The rows of a group lie close to one hidden flat surface of 8 dimensions, which passes through zero. Surfaces can cross.
Known rows, each followed by its group:
[-6 -4  6  9 -4 -5 13 -1  4  8 -1 -7  4 -2 -5  3  5  6  3] | Kag
[ -7  11  -9   2  -7   5   6   7 -13  -3   4   4   3  12  -2  -5  -8 -10
   4] | Zel
[ 23   5  -9 -17  23  18 -13 -10  12  -3  -2 -10 -26  -8   3   5   4  -2
 -26] | zunat
[-18   4   8  -5   1  -5   8  11   6 -12  -3  -3   0  -8  -1  -9 -10 -19
   2] | boki
[ -8  -8  -1  -3   1  -1  14  -3  10   3 -19 -15 -12 -11   0   5  19  14
  -6] | votoz
[  3  -6  34  13   3  -7  -3 -17  -8   7   7   0  19  12   7  -5 -14 -13
  19] | votoz
[  2   8  13   2   3   2   0  -9   7  -2  -2  -2  11 -13  10  -1  19  -7
   2] | Zel
[ 11  16  -9  -3   8  21 -10 -17   1  -2 -10   0 -10  -2  -3   3  19  17
 -13] | Zel
[-10  -5   6   2 -10 -13  24  15   1   2   7  -3   4   3   0   1  -1  -4
   9] | Zel
[  0 -35   1  -4 -13 -18 -14  14  -9  12   7   6  21  -1  24  -3 -14 -25
  21] | Kag
[  2 -17 -13   7 -11 -15  18  26  16  23  30  -9  12 -10   0   8   0  -9
  -5] | Kag
[  0  18  19 -19   4   8   6   5  16 -10   6   1   0   0   1  -4   5  -9
  -4] | boki
[  1  33   3 -10 -17  18  -9  15 -25   8  -7  16  23 -12  20   7  18  -5
  25] | zunat
[  9  39  10 -13   6   9  21  10  13 -34  12   6 -23  10 -21   2  -1  13
 -12] | votoz
[-26   2 -16   7  12  -7  15  11  -3 -12 -11 -17 -13 -21  -7 -11 -18 -30
 -12] | boki
[ 17   2  36 -21  17  -6 -15  11   9 -10  15   6 -12   5 -15   2 -43  -5
  -2] | boki
[ -3 -19  -2   4 -15 -12   7   1  -3   1  -1   5   8   9  13   1  13   5
  14] | Zel
[ 32  14 -21   5  15   3 -15  13 -12 -19  23  11 -12 -13  -2   6 -15  -7
  -9] | boki
[ 19  10  34   4  12  -7  12  -3   1 -14  30  -1   7   7   8  -4 -13 -30
   9] | votoz
[ 11 -12  18   3   1 -18  -8   3  -3  -9  -2   9  -2  -3  -2   8  -7  16
  15] | boki
[-18  24   6  -7 -15   4  -4  14   4   4  18  18  25  12 -15 -12 -19 -10
   2] | zunat
[-10  18  11 -14   5  17  19 -10  20   3 -15 -17 -11  -2  -2   0  26   6
 -14] | boki
[  4 -19  -1  22  13  -8   3 -13 -38  -2 -42 -24 -10 -40  38  12  18 -12
  27] | zunat
[  9  15   2   6  -3  -8  17  11  -3 -28  17  11  -6   9  -4   0   0   2
   5] | Kag
[  1  23  17   9   6  11   0 -17 -27 -13 -20   0   2   1  11   0   7  -2
  21] | boki
[ 15 -10  12 -12   1  -8  -4   5  11  -9   8   7  -3  -2   7   5   5   7
   3] | boki
[  3   9   6  -9  -2   4   0   3  -4 -13  -4   4   6 -12  24  -4  19 -16
  11] | Kag
[  3 -12 -12  -6   4  -9   6  23  -6  -2  17  -8  -9   2   6  -4 -30 -35
  -3] | votoz
[ -9  11 -21   8  -9   0  20  17  -5   2   8  -4   1  -3  -3   1   4  -6
  -1] | Kag
[ 12  -8  19 -13   4   2 -25  -8  17   1   3   9  11  -4   8  -1   7   1
   0] | votoz
[ -3  -7  15  10  -2 -12  -2  -9   6  -9   1   9  10  -2  -2  -2   5   7
   9] | Kag
[ -3   1  -1  -3  -7   3  -4  -5   0   1 -14   5   5  -1   4   2  21  17
   5] | zunat
[-13  27  12   2   7  21  12 -11  -4  19  -7 -16   0  10 -18  -2 -11  -2
  -8] | Zel
[-21   9  26   7 -10  -8  12  -7  -5 -14 -17  10   8  10 -10  -3   8  20
  20] | votoz
[-9  1 14  2  3  1  2 -9 -1  5 -8 -5  6 -2  0 -4 -1 -5  4] | votoz
[-30  -2  10   7   3  -5  -3  -1  -5   8  -3  -3  11   4 -18 -14 -35 -19
   1] | zunat
[ -3  11  24   3  10 -11  -7  11  -7 -11  -4   5  -2 -16 -19   3 -26   4
   7] | Zel
[ 12   4 -11   6   5   9  -2  -5  -3   9   6  -6  -4   0  -2   4   1   2
  -9] | votoz
[-4 -4 -1  3  0 -1  0 -5 -1 -3 -5  0  1  0  2 -2  2 -1  2] | zunat
[  5  -3   2  -2  -3  -4  -7   6  -9  -2   0   8  -5   9  -8   5 -13  14
   5] | Zel
[ -2 -10  17  -1   6  -6  -4  -3   9   8   7  -7  12  -9   8  -7  -8 -24
   1] | Zel
[ 1 -9 22  5  1 -9  9 -7  4  3 -1 -5 -2 10 -8  6 -4 13  6] | Kag
[ 20 -31  20 -13  11 -24 -13  14  25  -7  20   0  -2 -19  10   4 -14 -17
  -3] | zunat
[ 25 -12   8 -10  -8  -2 -13   5 -11   5 -12   5   3 -19  35  18  32  16
  25] | zunat
[ -1   4   3   5   3  -2 -11  -7 -13 -19   1  15  -2  18 -12  -9 -21   1
   3] | Kag

New rows, each followed by its group:
[ -8  -5  14   5  -2  -2  -3 -19  -1  -3 -26   1   4  -6   5   0  23  17
  11] | Kag
[  2 -15 -19  -7  -6  -4 -12  14  -4   3   6   6  -3   0   4  -1 -12  -6
  -2] | votoz
[-11  35  26  -3  11  22  11 -21 -17  -9 -26 -11  -3   4  10  -4  11 -12
  11] | boki
[ -4  10   6  -4   6   4  13   7  13   7  15 -12   5  -6   2  -6  -5 -29
  -9] | Zel
[-17  14 -11  -1   2  21 -20 -12  -1  17 -19  -1  14 -16  -1  -7   8  -6
 -10] | votoz
[ -6  -9 -28 -14 -10  -4 -10  20   6 -10  -7  10  -1 -19  11  -2  12  -5
  -4] | votoz
[ -5  -3  21  -6   4   3  -8  -9  -8  12  -4  -3   3  17  -4  -4 -23  -7
   7] | boki
[ -5  22 -25   3  -1   9   4   7 -19 -18   2   9 -12  12 -13  -5 -14  -3
  -6] | Kag
[-20 -21  -5  18 -10 -15   6 -10  -1   1 -17  -3  16 -17  16  -6  27  -3
  13] | Zel
[-10  38   7   4 -13  14  -3   3 -12   5  12  20  26  15 -15  -6  -7   4
  11] | boki
[ 20 -11  -5 -14  -2  -7 -14  10   6 -15  10  12   0  -9  25   1  14 -10
   3] | Kag
[ 16   9  15   1   5  -6  29   9   9  -8  22  -7 -16  16 -13   9  -8   9
  -3] | Kag
[ 11  16 -10  -6   2  30 -13 -15  -5  29   9  -2   2  25  -7   1  -5   4
 -14] | boki
[ 16   8  -7  -2   9  12 -13   0 -29  -3  -8  -5  -3 -14  29   3   0 -26
  13] | zunat
[  7  -1  19 -14   4 -10  -8  17  24  -6   5   3   7 -33   8   5  10  -5
  -1] | zunat
[ 18  13   6  -3  12   3 -11   5 -15 -19  10   8  -5  -4  11  -2 -16 -23
   7] | boki
[  0   6   9 -10  -8  -6   7  12  33  -3  26  11   4   7 -20   0   1  15
 -14] | zunat
[  5 -16  -1  15  13 -17  13   3   0  -8  16 -12 -12   0  -4  -3 -26 -21
  -6] | zunat
[  1 -13 -11   1   5  -3   5  -3   3   0  -6 -11  -9  -6   8   1   7  -5
  -7] | boki
[ -8  13 -27  17 -14   7   6  -1  -6   7   1   7  12   0  -5   2  20  16
  -2] | boki
[ -4 -11  -9   3  -1 -11   2  12   6  -2   4   1  -3  -9  -9   1  -8   3
  -5] | boki
[-5 -2  9  2 -5 -3  6 -1 -1  6  3 -1 10  4  6 -2  2 -5  9] | Zel
[ 22  26  16 -13  -7   7  14  15   1 -10  25  11  -3  22   0   7   0   6
   8] | Zel
[-17   1  -5  -8  -2   7 -12  -1  -4  11 -15   2   0   4 -13  -5 -13   6
  -7] | votoz
[  7   5  -8   6 -11  -4   1   9 -22  -9  13  13  12  10  18  -3  -2 -18
  20] | zunat
[ 10  -5  -7  12   3 -10  -3   0 -15 -13  -2   4  -3 -12   8   3   3   0
  10] | boki
[ -1  -2  -8 -11  -2   4  -6   2  11  -1  -9   3  -7  -5  -5   3  11  17
  -9] | votoz
[ 20 -22   2  -5   1   5 -29 -18  14  21  -7   3   7  -6   7   9  21  27
  -4] | votoz
[ 1 10  8 -1 -1  1  4 -2  0 -6 -4  2  3 -1  3  0 10  6  5] | boki
[-10  24 -10  10  16  17 -28 -29   0 -17 -12  14  -6   5 -33 -14 -14  16
 -24] | Kag
[ 11 -24  -7   3 -10 -18  -5   8  10   1  10  10   4  -3   2   9  10  21
   3] | boki
[ 15 -10  12  -5  -6  -4  -5  -3  -5   4   0   7  -4  20  -2  10  -2  27
  11] | Zel
[-15   8   9   1   2   6  -1  -2  -5  17  -4  -7  15  -3   2  -7 -11 -22
   4] | Kag
[ 21 -18 -21  -1  -5  -4  -9  -8  -7 -19  14  14  -7  30  17  -7   0  -4
   1] | zunat
[-21  13 -16  24   1   9  20 -14 -27   4 -12 -11  -5  19 -13  -7 -12  -3
  -1] | zunat
[ -2   6 -12  25 -15  -9  11   4 -26  -7   9  13  14   9   4   0   3   1
  21] | votoz
[ -9   8  19  12  -4 -16 -13   6 -24 -17 -12  19  13  -8  -6  -1 -16   5
  28] | Zel
[ -3 -17   9   1  -6  -5  -8  -5 -13  17  -2   2   6  26  -2  -1 -23   4
  14] | Zel
[  2   2  -6  17   3 -12  23   6  -3 -17  -1  -8  -6 -20  11   4  18  -7
   5] | zunat
[  9  -8  -1  -6   6  -8  -7  11   3  -5  13   4  -4  -3   2  -3 -16 -13
  -4] | boki
[  5  12  -2  -9   7  13   0  -1   7   3   6  -4  -4   3  -5   0  -1  -3
 -14] | boki
[  7  10  14   2  11   8   6 -16  13   2  -1 -11   1 -10   6   2  18  -3
  -5] | votoz
[  2   1   8   7  -8 -12  22   5   3 -12   1   2   1  -4   7   6  21   9
  13] | Kag
[ -7   5  -4   0  -8   0  10   8  -6   3   7   1   5  12   2  -4  -8 -12
   5] | Zel
[ 12   9 -20   3 -14   3  20  -5  19 -19  10  13 -10  20  -4   4  42  35
 -11] | zunat
[  3  -8 -15   5  -2   8 -18 -10  -2  17  -7   1   8  -8   5   3  12   9
  -3] | votoz
[  7  23 -17  -4   3   6  17  19  10 -21   8   0 -20 -13 -10   5  10  10
 -16] | Zel
[ 28  18  -7 -19  21  19 -20   6  -4  -9   1  -7 -17 -29  23   4   1 -28
 -12] | zunat
[ 10  10   3  -5  10  13   4   4  -2  15  -1 -14 -13  -5  -7  11  -7   4
  -9] | zunat
[-11  -5   6  13  -3  14 -17 -42 -12  19 -25  -2  24   8  19  -7  26   3
  13] | Zel
[ 10 -12  29   7   4  -8   0 -20   8   5  -3  -3   8   0   9   5  14  11
  11] | votoz
[  5   6   5  -2   8  -2  -3   5  12 -10   9  -2   3 -21   5  -1   3 -15
  -6] | Zel
[  6  -2  37 -14   7  -1  -1 -15  27  -7 -10  -1  -6   3  -5   5  16  27
  -1] | votoz
[  5 -16 -11  -5  10  12  -2 -17  23  21   0 -22  -7  -4   6  -1  14  -7
 -26] | Zel
[ -2  30  -2   2  -1  19  -4  -7  -5  -3  -4  11  -3  16 -26   1  -1  27
  -8] | votoz
[ 25 -10  -8  -5  -7  -8 -12   8   9 -12  19  15   6 -11  21   4  20  -1
   4] | votoz
[-12  -1  -1   0  -3   3  -6  -5 -19  -1 -18   2   3   7   6  -4  -4  -3
  13] | Kag
[-11   0   8  -2 -23  -1  -9   6 -14  16   1  18  25  17   2  -2  -7   5
  24] | zunat
[ 12   4 -12  11  -7  -2  -8   2  -9   0  10  14   8   2  -1   6   6  16
   5] | boki
[-18 -23  15 -18 -10 -20   3  20  28   0  13   3  13   0   1  -9 -11 -17
   1] | boki
[  1 -10   5   0  -8  -4  -9  -8   4   3 -11   7   7  -4   4   2  15  18
   6] | votoz
[  1  20  -7   0   5   7   0   0   8 -16  10   2  12 -22  18  -9  20 -32
  -6] | Zel
